The first 9 rows are patterns. Each new row is the sum of 2 different patterns, raised or lowered, with some noise. Before adding, each is slid sideways (what falls off one end comes back at the other), maybe read backwards, and multiplied by a number that may be negative. Names go in the order of the patterns.
Known rows, each followed by the names of its patterns:
[-1.36  1.89  1.47  1.62 -0.39  0.83  1.23  1.07  1.05  1.86 -0.31  0.61
 -1.93  1.29 -2.00  0.55 -0.63  0.00  1.25  1.28 -0.70 -1.83 -1.38  0.44
 -1.78  1.54 -1.06  0.15 -2.02  1.82  1.43 -0.63  0.65 -1.31 -0.12 -0.13
 -0.68  1.93  1.75  1.62  1.02 -1.83 -1.34] : q_908
[-0.24 -0.62  2.00 -0.10 -1.28 -1.20  0.77  1.67  0.49 -0.13 -1.91  2.07
 -1.75  1.98  0.84  1.35 -1.48 -0.12 -0.28 -1.59 -0.16  1.52 -1.26 -0.52
  1.14 -1.64 -1.51  1.19  0.79  1.31 -0.04 -0.29 -1.60  2.03  1.47 -0.95
 -2.05 -1.30  1.37  0.65  1.95 -0.27  1.16] : q_674
[ 0.69 -0.63  2.08 -0.49  0.93  2.03  1.25 -0.83 -0.09 -1.80  1.39 -0.19
  0.39 -0.47 -0.75  0.08 -1.89 -1.36  0.19 -0.11  0.33 -0.40 -0.96  0.95
  1.06 -0.25  1.37  1.10  2.03  1.52  1.26  1.02  1.09 -1.25  1.52  1.09
  0.86 -1.64 -2.04  1.67 -1.82  0.37 -1.79] : q_465
[ 1.35 -0.17 -0.68 -0.65  2.02  0.30 -2.07  0.08  0.86  0.76 -0.18  1.96
  1.17  1.06  1.49 -1.28  0.71 -1.13 -1.32  0.83 -0.60  0.11  0.03  0.04
  1.51 -1.52  1.86  0.28  1.93 -0.67 -1.07 -1.57 -1.40 -2.06 -0.41  1.10
  1.30 -0.87 -2.03 -1.47  1.28  1.01  0.40] : q_498
[-0.96 -0.18 -1.57 -1.81  1.75  2.03  1.69 -0.88  1.68 -1.94  0.55 -1.52
 -1.07 -0.07 -0.62 -1.60  0.00 -1.52 -0.41  0.23  0.84  0.33  0.77 -0.13
 -1.13 -0.23  0.41  1.82 -1.93  1.02 -1.29 -0.97 -2.03 -1.26 -0.23 -0.20
  1.63  0.23  0.80  1.25  0.84 -1.51 -1.86] : q_54
[ 0.99 -1.79 -1.31  1.11 -1.86 -1.22 -0.78  0.17 -0.80 -1.91  2.01  0.49
  0.22 -0.03  1.76  0.10  0.21 -1.14 -2.03  0.03 -0.72 -0.72  2.02 -0.96
  0.73 -0.71  0.73  0.28 -0.80 -1.11 -0.41  0.49 -1.02  0.34 -0.87  1.55
  1.94  1.30 -0.42 -0.68 -1.89 -0.11  0.51] : q_582
[-1.46 -0.39 -0.36 -1.58  0.81 -1.27 -1.90  0.73  1.41 -1.47 -1.79  0.60
  2.02 -1.94 -1.03 -0.37  0.83  0.25 -1.95  1.44 -1.07  2.08 -1.18 -0.43
 -1.77  1.23 -0.88 -0.43 -1.61  0.66 -1.65  2.02 -1.90  2.09  0.55 -1.75
 -1.85  1.29 -1.75  0.03  1.66  1.69  1.26] : q_51
[ 0.01 -1.77 -0.77 -1.54 -0.38  0.31 -1.07 -1.76 -0.74  1.40  1.17  0.37
  0.45 -1.41 -2.00  1.55  1.84 -1.78 -1.34  0.06 -0.66  0.51  0.83  0.91
 -0.12 -1.80 -0.40  0.26 -0.99 -0.87  1.07 -0.98  0.24 -0.31  2.01 -1.70
 -0.19  1.30 -1.60  1.35  1.11  1.61 -1.48] : q_709
[ 1.41  1.17  1.04  0.04  1.90  0.40 -0.20 -1.50 -0.69  0.00  1.41 -0.34
  0.34  0.63  0.97 -1.38 -2.00  0.03 -0.06  0.08  0.90  1.11  1.31 -1.57
 -0.07  0.23 -0.43 -1.48  2.05  1.51 -1.98 -1.05  1.08 -1.51  0.96 -0.57
  0.38 -1.11 -0.82  1.01 -1.79  0.00 -1.64] : q_202

New rows. What belongs after each?
[-3.68  0.41 -3.44  0.26 -1.50  0.27 -3.71 -0.37 -1.60 -1.35 -2.74  0.21
 -3.12  0.79 -3.81 -1.87 -0.41  0.22 -2.08 -0.20 -0.45 -1.94 -2.98 -2.52
 -0.42 -0.87 -0.58 -0.93 -2.76 -0.48 -0.60 -2.64 -3.69 -1.12 -0.90 -2.65
 -3.77  0.66 -1.43 -1.86 -2.72 -0.89  1.15] : q_465 q_51
[2.41 3.00 2.30 4.04 3.77 4.06 3.18 3.45 2.53 3.18 1.76 2.96 2.79 3.13
 1.96 1.33 3.92 1.17 3.56 1.38 2.65 2.30 2.87 2.01 3.32 3.85 3.90 2.08
 2.67 1.77 4.17 1.80 2.50 2.47 2.00 2.25 0.85 2.25 2.34 1.96 3.07 2.46
 2.06] : q_465 q_582
[-0.29 -1.95 -0.61 -1.85 -0.76 -2.15 -0.68 -0.95 -2.04 -1.09 -0.45 -0.68
 -0.30 -0.45 -0.66 -2.08 -1.42  0.49  0.49 -1.69 -1.57 -0.67 -1.84 -0.96
  0.09 -0.07 -0.74 -1.84 -0.34 -0.63 -1.46 -1.81 -0.27 -1.09  0.05 -0.81
  0.75 -1.26 -0.22 -0.73 -1.77 -0.86  0.27] : q_709 q_202
[-1.91 -0.01 -1.15 -0.68 -0.61 -2.25  2.20  1.33 -0.48 -1.63  1.38  0.91
 -1.98  0.33 -0.22  1.46 -0.79 -0.91 -0.88 -2.85 -2.57  0.15 -0.56  0.30
 -1.13  0.42  0.40 -0.39 -1.65 -0.23  0.06  2.33  1.13  0.76  1.27  1.27
 -1.80 -0.11 -2.41  1.72 -0.68 -0.56 -0.49] : q_465 q_202
[-1.74  1.00 -0.01  0.41 -0.36 -0.46  0.56 -1.73 -0.75 -2.38 -1.70  1.82
  1.82  1.73 -2.28 -1.57 -2.35  0.52 -1.31 -0.98 -0.68 -1.87 -1.60  0.75
 -0.02  1.13 -1.90  1.35 -0.44  1.20 -0.80 -0.43 -2.03  0.13  0.81  1.67
 -0.50  1.40 -0.68  0.87 -0.87  2.22 -1.44] : q_908 q_674
[-1.38 -0.55 -1.39  0.54 -2.20 -1.47 -1.16  1.85 -1.04 -1.30  1.07  1.16
  0.21 -0.44  0.59  1.24 -0.48 -1.94 -1.69 -0.32 -0.18  0.70 -2.54 -1.06
 -0.89 -0.34 -2.28  1.50 -2.28  0.78 -0.07  1.14 -0.53 -0.66 -0.95 -0.07
  0.50 -1.51 -1.40  0.53 -1.70  2.23  0.03] : q_582 q_51
[-1.72 -1.68 -2.19 -1.81 -0.29 -0.63 -2.10 -2.97 -1.00 -0.41 -3.19 -0.76
 -3.35 -2.37 -3.48 -1.11 -0.24 -1.13 -1.61 -2.73  0.05 -0.65 -1.14 -3.25
 -2.90 -2.82 -0.42 -1.02 -3.27 -0.25  0.43 -1.50 -1.84  0.45 -2.40 -1.09
 -1.19 -2.91 -1.93 -3.03 -1.14 -2.80 -0.82] : q_674 q_54
[-0.32 -1.36 -2.46 -1.14 -2.99 -1.35 -1.36  0.17  1.87  0.19 -2.32 -2.16
  1.37 -1.01  0.07 -3.44 -1.26 -3.29 -0.84 -0.50 -0.95  0.45  0.32 -1.84
  0.40  1.28 -1.42 -1.77 -0.06 -2.47 -2.77 -2.75  0.87 -2.22  2.14 -0.35
 -0.69 -3.21 -0.54 -1.16 -0.13 -0.60 -2.12] : q_674 q_54
[ 0.29 -0.37  0.36  0.41 -0.21  2.14  0.97  0.91  1.35  2.75  0.31  1.69
 -0.56 -0.34  0.60  0.04 -0.52  3.26 -0.44  1.52 -0.40  1.82  0.47  0.80
 -0.91  1.28  1.48 -0.87  0.62  0.70  1.71  2.91  2.78  0.99  0.87 -1.48
  0.66  1.19  1.20 -0.46 -0.88  1.25 -0.79] : q_582 q_51
[-1.18 -0.31  0.93  2.98  0.66  1.36  0.58  1.74  3.64  0.75  2.30 -0.47
  1.45 -0.07  3.34 -0.36  2.24  3.03  1.47  2.32  3.36  1.34  0.67  0.89
  2.47  0.56  0.39 -1.38  3.29  2.36  2.16  0.78  1.57  3.61  1.81  3.35
  2.21 -0.02 -0.22  1.71  2.38  2.25  2.20] : q_674 q_582
[ 1.20 -0.13  1.61  0.44  1.23  0.24 -1.21 -0.93 -0.05  0.80  2.24 -0.02
  0.97  0.65  1.27  0.43  0.69  0.56  1.99  0.75  1.24  1.28  2.00 -1.03
  0.99  0.57  1.06 -1.25  0.94 -0.19  2.06  1.48  0.06  1.11  1.47  0.29
  0.07 -0.09  1.87  0.76 -0.19  0.71  1.79] : q_582 q_51
[-0.69  2.15  1.93  1.50  0.90  3.64  0.32  1.35  0.09  1.18  1.48  1.68
 -0.14  2.02 -1.16  0.06  0.39  2.80  0.52  1.70  2.11 -1.17  1.12  1.19
  3.03 -1.11  2.45  0.75  0.14 -0.16  1.36  0.90  0.31  1.84  0.88  2.19
  2.02  2.59  1.07 -1.56 -0.63  2.24  0.78] : q_54 q_709
[-0.18 -0.88 -1.37 -0.95  0.41 -0.71  1.45 -1.84 -0.95  0.08  1.50  0.90
 -0.54  2.02 -0.55 -2.52  0.73  2.69 -0.81 -2.02 -0.41  0.30 -0.29  0.90
  0.75 -0.63 -0.65  1.00  1.67 -0.50 -1.54  2.11 -1.76 -0.45  0.35  3.35
 -2.41  1.33  0.51 -0.51  0.57  1.00  1.11] : q_51 q_709
[ 0.52 -1.60 -3.63 -2.83 -1.20 -3.31 -2.42  0.79  0.68  0.11 -2.93 -0.94
 -1.75 -3.03 -1.59 -3.20 -3.16 -0.41 -0.41 -2.96 -3.16 -0.51 -0.43 -4.29
 -2.40 -1.91 -0.93 -0.87 -2.95  0.48 -3.35  0.50 -2.71 -2.31 -3.89  0.66
 -1.62 -2.90 -3.46 -0.40 -3.90  0.79 -3.61] : q_51 q_202
[ 0.03  0.13 -0.21 -1.82 -0.24 -0.78 -0.66 -0.49 -0.26 -1.25 -1.05 -0.71
  0.27  1.34 -0.33  0.04 -0.25 -0.95 -1.85 -1.24 -1.23  1.13 -2.72 -0.82
 -1.52 -0.22 -1.20 -1.21 -0.73 -0.89 -1.52  0.68 -1.13 -1.41 -1.99 -1.85
 -1.78 -0.73 -2.26 -0.69  0.33 -0.20 -1.54] : q_908 q_498
[-0.39  1.18  1.72  2.89  0.46  0.34 -0.36 -1.04 -1.23  0.83  0.83  2.19
  0.71  1.16  2.32  1.25  0.45 -0.37  0.43 -0.18  0.87 -0.30  0.61  2.06
  1.00  2.11  1.14  0.40  1.02 -0.45  1.15  0.73  0.07 -1.36  2.15  0.74
  0.36  1.17  1.26  1.68  0.20  0.90  2.84] : q_54 q_582
[ 0.29  0.73 -1.71 -0.23  0.77  0.56  2.12  1.53  1.83  1.26  2.77 -1.04
 -0.53  0.32 -0.55  0.34 -0.91  1.91 -0.38 -0.38  0.79  0.67  1.52 -0.73
 -0.31  0.99  1.59  2.93  2.08  0.49  1.41 -0.53  2.16  0.49  0.33 -0.58
  0.60  0.96  0.11  0.81 -0.32  2.80  0.68] : q_582 q_202
[-3.39 -2.10 -1.31 -0.88  0.82 -1.44 -1.79 -2.44  0.74  1.62 -0.37 -0.78
  0.07 -0.37 -2.18 -1.95 -3.77 -0.43 -1.61 -0.99 -1.48  0.80  0.65  1.76
 -3.40 -2.21 -1.92 -0.52 -1.31 -2.47  2.86  2.51  0.83 -1.41  0.48 -2.16
  0.58 -2.75 -2.58 -0.39 -2.54 -3.15 -2.46] : q_465 q_54
[ 3.46  0.12  0.83 -0.24  1.21  0.36  2.82 -0.31  3.22  3.23  0.01 -0.89
  3.05  0.46  1.78  2.33  2.83  2.12 -0.27  2.11  2.40  0.84  1.52 -0.01
  0.35  3.32  3.53  1.23  0.60  2.50  2.34  0.03 -0.15  2.09  1.45  1.78
 -0.03  2.98  0.98  2.99  1.39  1.74 -0.22] : q_498 q_51
[-0.29 -1.29 -1.17 -2.73 -0.41  0.05 -0.24 -0.57 -1.24 -1.59 -0.50 -0.51
 -1.81 -0.30  1.07 -0.87 -0.61 -1.95 -1.62  0.07 -0.34 -3.36 -1.66  0.93
 -0.06  1.31 -2.70 -0.86 -3.16 -0.83 -2.16  0.06 -1.15 -2.71 -1.31  1.35
 -0.50 -0.64 -3.17 -1.07 -0.24  0.62 -2.89] : q_674 q_51
[-3.29 -2.11 -0.77 -0.48 -0.19 -0.67  0.22  0.97 -0.85 -1.67 -1.60 -0.50
 -2.37 -0.62 -2.42  0.32  0.16 -0.66  1.74  0.17 -1.20 -1.55 -3.26 -1.16
 -1.61 -1.06 -3.60  1.64  0.09 -1.22 -0.43  0.31  1.13 -1.78  0.62  0.99
 -1.90 -1.95 -0.74  0.30 -0.36 -0.51 -2.41] : q_54 q_582
[ 2.02  1.89  1.79  1.57  4.31  0.42  4.57  2.67  5.76  2.82  2.34  1.39
  1.94  1.68  1.37  0.29  2.29  2.68  5.38  2.08  4.11  4.11  2.84 -0.34
  1.57 -0.22  3.13  2.32  5.33  3.00  2.89  3.20  2.32  1.81  4.44  1.55
  2.49  3.36  3.26  0.74  1.00  2.13  4.01] : q_54 q_51
[-0.68 -0.17 -1.91 -0.33 -2.05 -0.98 -1.07 -3.46 -2.12 -1.75 -2.81 -0.15
 -2.71 -1.29 -1.11 -2.00 -0.24 -3.65  0.63 -2.35  0.27 -1.24 -3.50 -4.36
 -2.19 -3.40 -2.37 -0.94  0.26 -3.35 -4.26 -3.58 -0.88 -0.84 -1.43  0.46
 -1.11 -2.89 -2.77 -0.39 -1.41 -4.47 -1.66] : q_498 q_202
[ 1.01  1.76  0.75 -1.28  1.43 -0.33  2.53 -1.41  1.51 -2.65 -2.38 -1.86
  2.24 -0.69 -0.07  1.04 -1.78 -1.44  0.36 -0.54 -0.81  0.36  2.18  0.13
  1.01  2.28  0.58 -1.38  0.11  0.33  1.60 -1.11  0.22  0.40 -1.34 -0.61
  3.03  2.52 -1.14 -0.52 -1.45 -2.30  0.80] : q_908 q_709
[5.44 2.87 1.15 5.47 3.85 3.13 3.43 3.04 0.01 1.88 1.08 2.25 2.17 3.73
 3.89 3.66 2.66 4.18 1.87 2.15 4.25 3.78 3.75 2.41 3.81 3.56 2.75 2.49
 3.30 3.35 0.95 3.72 0.35 2.86 1.54 2.92 0.81 2.43 2.09 4.80 1.20 3.15
 0.61] : q_465 q_51
[-0.23 -0.10  0.96 -1.51 -0.11 -0.83  1.46  0.22 -2.52  0.23 -0.19  1.51
  0.59  0.33 -1.73 -0.39  0.28 -0.67 -1.59  1.60  0.85  1.68 -1.26  0.45
  0.85 -1.18  0.01 -0.37  1.14 -0.27 -0.48 -0.12  0.43  1.60  0.51 -0.24
 -0.35 -1.26 -0.30 -1.26 -1.03 -1.67 -1.10] : q_465 q_582
[4.50 3.90 2.27 3.28 5.88 3.76 2.53 2.93 3.80 2.44 2.33 4.34 2.42 4.78
 3.80 3.26 2.80 2.51 2.89 2.40 1.88 4.96 4.64 3.27 3.75 3.47 4.92 1.77
 2.40 1.86 4.94 1.49 2.54 1.86 3.80 1.34 3.56 1.28 3.78 3.34 2.59 3.24
 2.32] : q_465 q_51
[-0.92  0.18 -1.35  0.36 -2.00  0.70 -1.30 -1.27 -0.51  0.72 -0.07 -0.12
 -1.77 -0.07 -1.95  0.50 -2.97  0.74 -1.79  2.58  0.31  1.81  2.19  1.68
 -1.73  0.35  0.90  0.90 -2.65 -2.23 -1.26  1.50  1.74  1.51  2.55 -0.95
 -0.58 -1.24 -2.57 -0.21 -1.68  1.82  0.12] : q_908 q_54
[ 0.15 -1.80 -0.44 -0.67 -0.28 -2.03  1.18 -0.27 -1.77  0.84 -3.08 -1.57
 -2.28  0.63 -2.01 -0.57  0.48 -0.58 -0.43 -2.28  0.16  0.22  0.49 -2.67
 -1.85 -0.39 -1.09 -0.08  0.70 -3.41 -2.24  0.33  0.13 -1.54 -0.87 -1.47
 -2.94 -2.73 -0.96  0.59 -0.58 -1.68 -0.69] : q_465 q_709
[-4.47 -5.67 -4.90 -1.54 -2.55 -1.21 -3.20 -3.05 -2.65 -3.50 -3.24 -1.66
 -1.37 -0.83 -3.97 -1.37 -3.49 -1.69 -0.81 -3.06 -4.44 -3.27 -3.83 -3.22
 -4.82 -2.77 -4.62 -2.37 -4.04 -1.59 -5.14 -4.34 -4.00 -2.28 -1.63 -3.89
 -2.27 -4.02 -2.37 -2.56 -1.34 -3.46 -3.05] : q_908 q_465
[-1.75  0.55  0.65 -0.10 -1.15  0.84  0.33  0.82 -0.28  1.28  1.52 -1.89
 -1.11 -0.46  1.37 -1.42  0.56 -0.39  1.11  1.73 -0.87  1.30  0.13 -0.24
  0.60  0.96  0.12 -0.25  0.56 -0.24 -0.66  1.54  0.64 -0.75 -0.32  2.00
 -0.97  0.57  0.27  1.39  1.09  0.96 -0.78] : q_674 q_54
[-0.11  1.76  1.31 -1.56 -2.03 -0.56  0.38 -0.73  0.67 -0.32 -1.75 -3.37
 -0.12  1.72 -2.15  0.11 -0.40 -2.38 -0.47 -1.33  1.76  0.11  1.40  1.07
 -2.38 -1.40 -0.52  1.11 -0.05  0.06 -1.45  0.58  0.35  1.47  1.69 -0.49
 -2.10  1.51 -1.23  0.12 -2.57 -1.10 -2.23] : q_908 q_709
[ 2.35  0.31  2.86  0.18  1.23  1.14  1.70  3.11  2.21  1.84 -0.84  0.74
  3.29  2.05  0.38 -0.98  1.47  0.89  3.80  4.40  1.89 -0.91 -0.80  3.14
  1.63  0.32 -0.08 -0.30  0.86  1.68  4.31  1.66  3.30  1.44  1.43  1.56
  1.62  3.51  1.41  3.10 -0.14  1.85 -0.59] : q_674 q_709
[ 1.35  1.03  0.48  3.60  1.92  1.41  2.82  1.27  1.26  0.02  2.40  2.31
  3.41  2.99  3.27  1.98  2.49  1.71  3.17  1.43  1.49  0.36  2.79  1.28
  1.84  2.07  1.06  3.98  2.21  1.16  1.17 -0.04  1.39  1.05  2.66  2.44
  1.94  1.12  3.10  3.82  0.39  1.68  1.45] : q_908 q_582
[ 0.69  0.67  2.90  3.35 -1.11 -0.03  0.39 -0.72  0.00  0.87  2.21  2.56
 -1.22  0.50 -0.43  0.51 -1.98  1.45 -0.39 -0.74 -0.50  2.41  1.41  0.06
 -1.01  0.83 -0.97  2.73 -1.14  1.67  0.90  2.84  0.25  1.18  0.38  1.91
 -0.53  1.25  1.86  1.53 -0.15 -1.76 -0.40] : q_908 q_202
[ 1.10  0.54  0.11  0.06 -1.21 -0.30 -1.05 -0.82 -1.58  2.32 -0.91  0.09
 -0.41  0.23  0.08 -1.80  0.29  0.89 -0.12 -0.41  0.32  2.03  0.73 -0.81
 -2.26 -2.23 -1.58 -0.53 -1.63  1.39  0.51  1.03  0.16  1.27 -1.57 -0.45
 -0.56 -1.45  0.40 -2.12 -0.73  0.48 -1.15] : q_54 q_582
[ 0.92  0.11 -1.69 -2.51 -2.62  1.31  1.73 -1.73 -1.85 -1.07  1.33 -1.78
  0.66 -2.67  0.69 -1.80 -2.60  1.12 -1.48 -1.32 -3.27  0.55 -0.47 -2.10
  0.17 -0.97 -0.42 -2.90  0.75 -0.32 -1.14 -1.07 -0.26 -0.56 -2.29 -1.07
  0.26 -3.77 -2.57  0.90 -1.87 -1.96 -0.24] : q_674 q_202
[ 1.75  2.30 -0.08  1.58  0.02  3.15  0.71  2.53 -0.99  0.12 -0.83  1.15
  0.11  2.37 -0.21  3.38  0.64  1.60 -1.26  2.11  3.11  0.48  0.18  0.37
  1.55  0.57  1.18 -0.54 -1.09 -0.18  0.90 -0.55  0.09  1.00  0.73  1.74
  0.91  0.42  1.87  0.02  2.62  1.57  1.44] : q_465 q_51
[ 0.56 -0.12 -0.97 -1.62 -0.61  0.13  0.24 -1.86 -0.89 -0.27 -1.05  1.81
  0.97 -0.55 -1.34  0.14  0.15 -0.36 -1.79 -1.71 -1.06 -0.54 -1.38  2.11
  0.02  1.08 -1.59  1.25  0.00 -1.57  0.46 -0.54  0.21 -1.37  0.84 -1.13
  0.14  1.16  0.17 -1.58 -0.52 -0.59  0.35] : q_582 q_709
[ 0.27  0.48  0.42  0.33 -0.99 -1.64  0.26 -1.31 -1.55 -0.47  0.35  1.10
  1.16  0.38  1.97  2.12 -1.12 -0.48 -0.63  0.82 -1.73  0.07  2.18 -0.37
 -1.03  1.21  1.43 -0.03  0.12  0.63 -2.03 -1.40 -1.23  0.81 -0.79  1.15
  1.82  1.08 -1.15 -0.52  0.25  0.62 -0.46] : q_54 q_202
[-3.21 -2.65  0.25  1.19  0.46 -1.36 -0.24 -2.15 -0.68 -2.42 -2.02 -1.21
 -2.80 -0.03 -1.41  1.15 -0.96 -1.90 -1.93 -0.83  0.71 -1.69  0.88 -1.87
 -1.61 -2.63  0.08 -1.86 -1.20  0.12 -1.51 -2.80  0.19 -1.86 -0.45 -0.57
  1.16 -0.11  0.00 -2.88 -2.02 -0.77 -0.65] : q_674 q_54
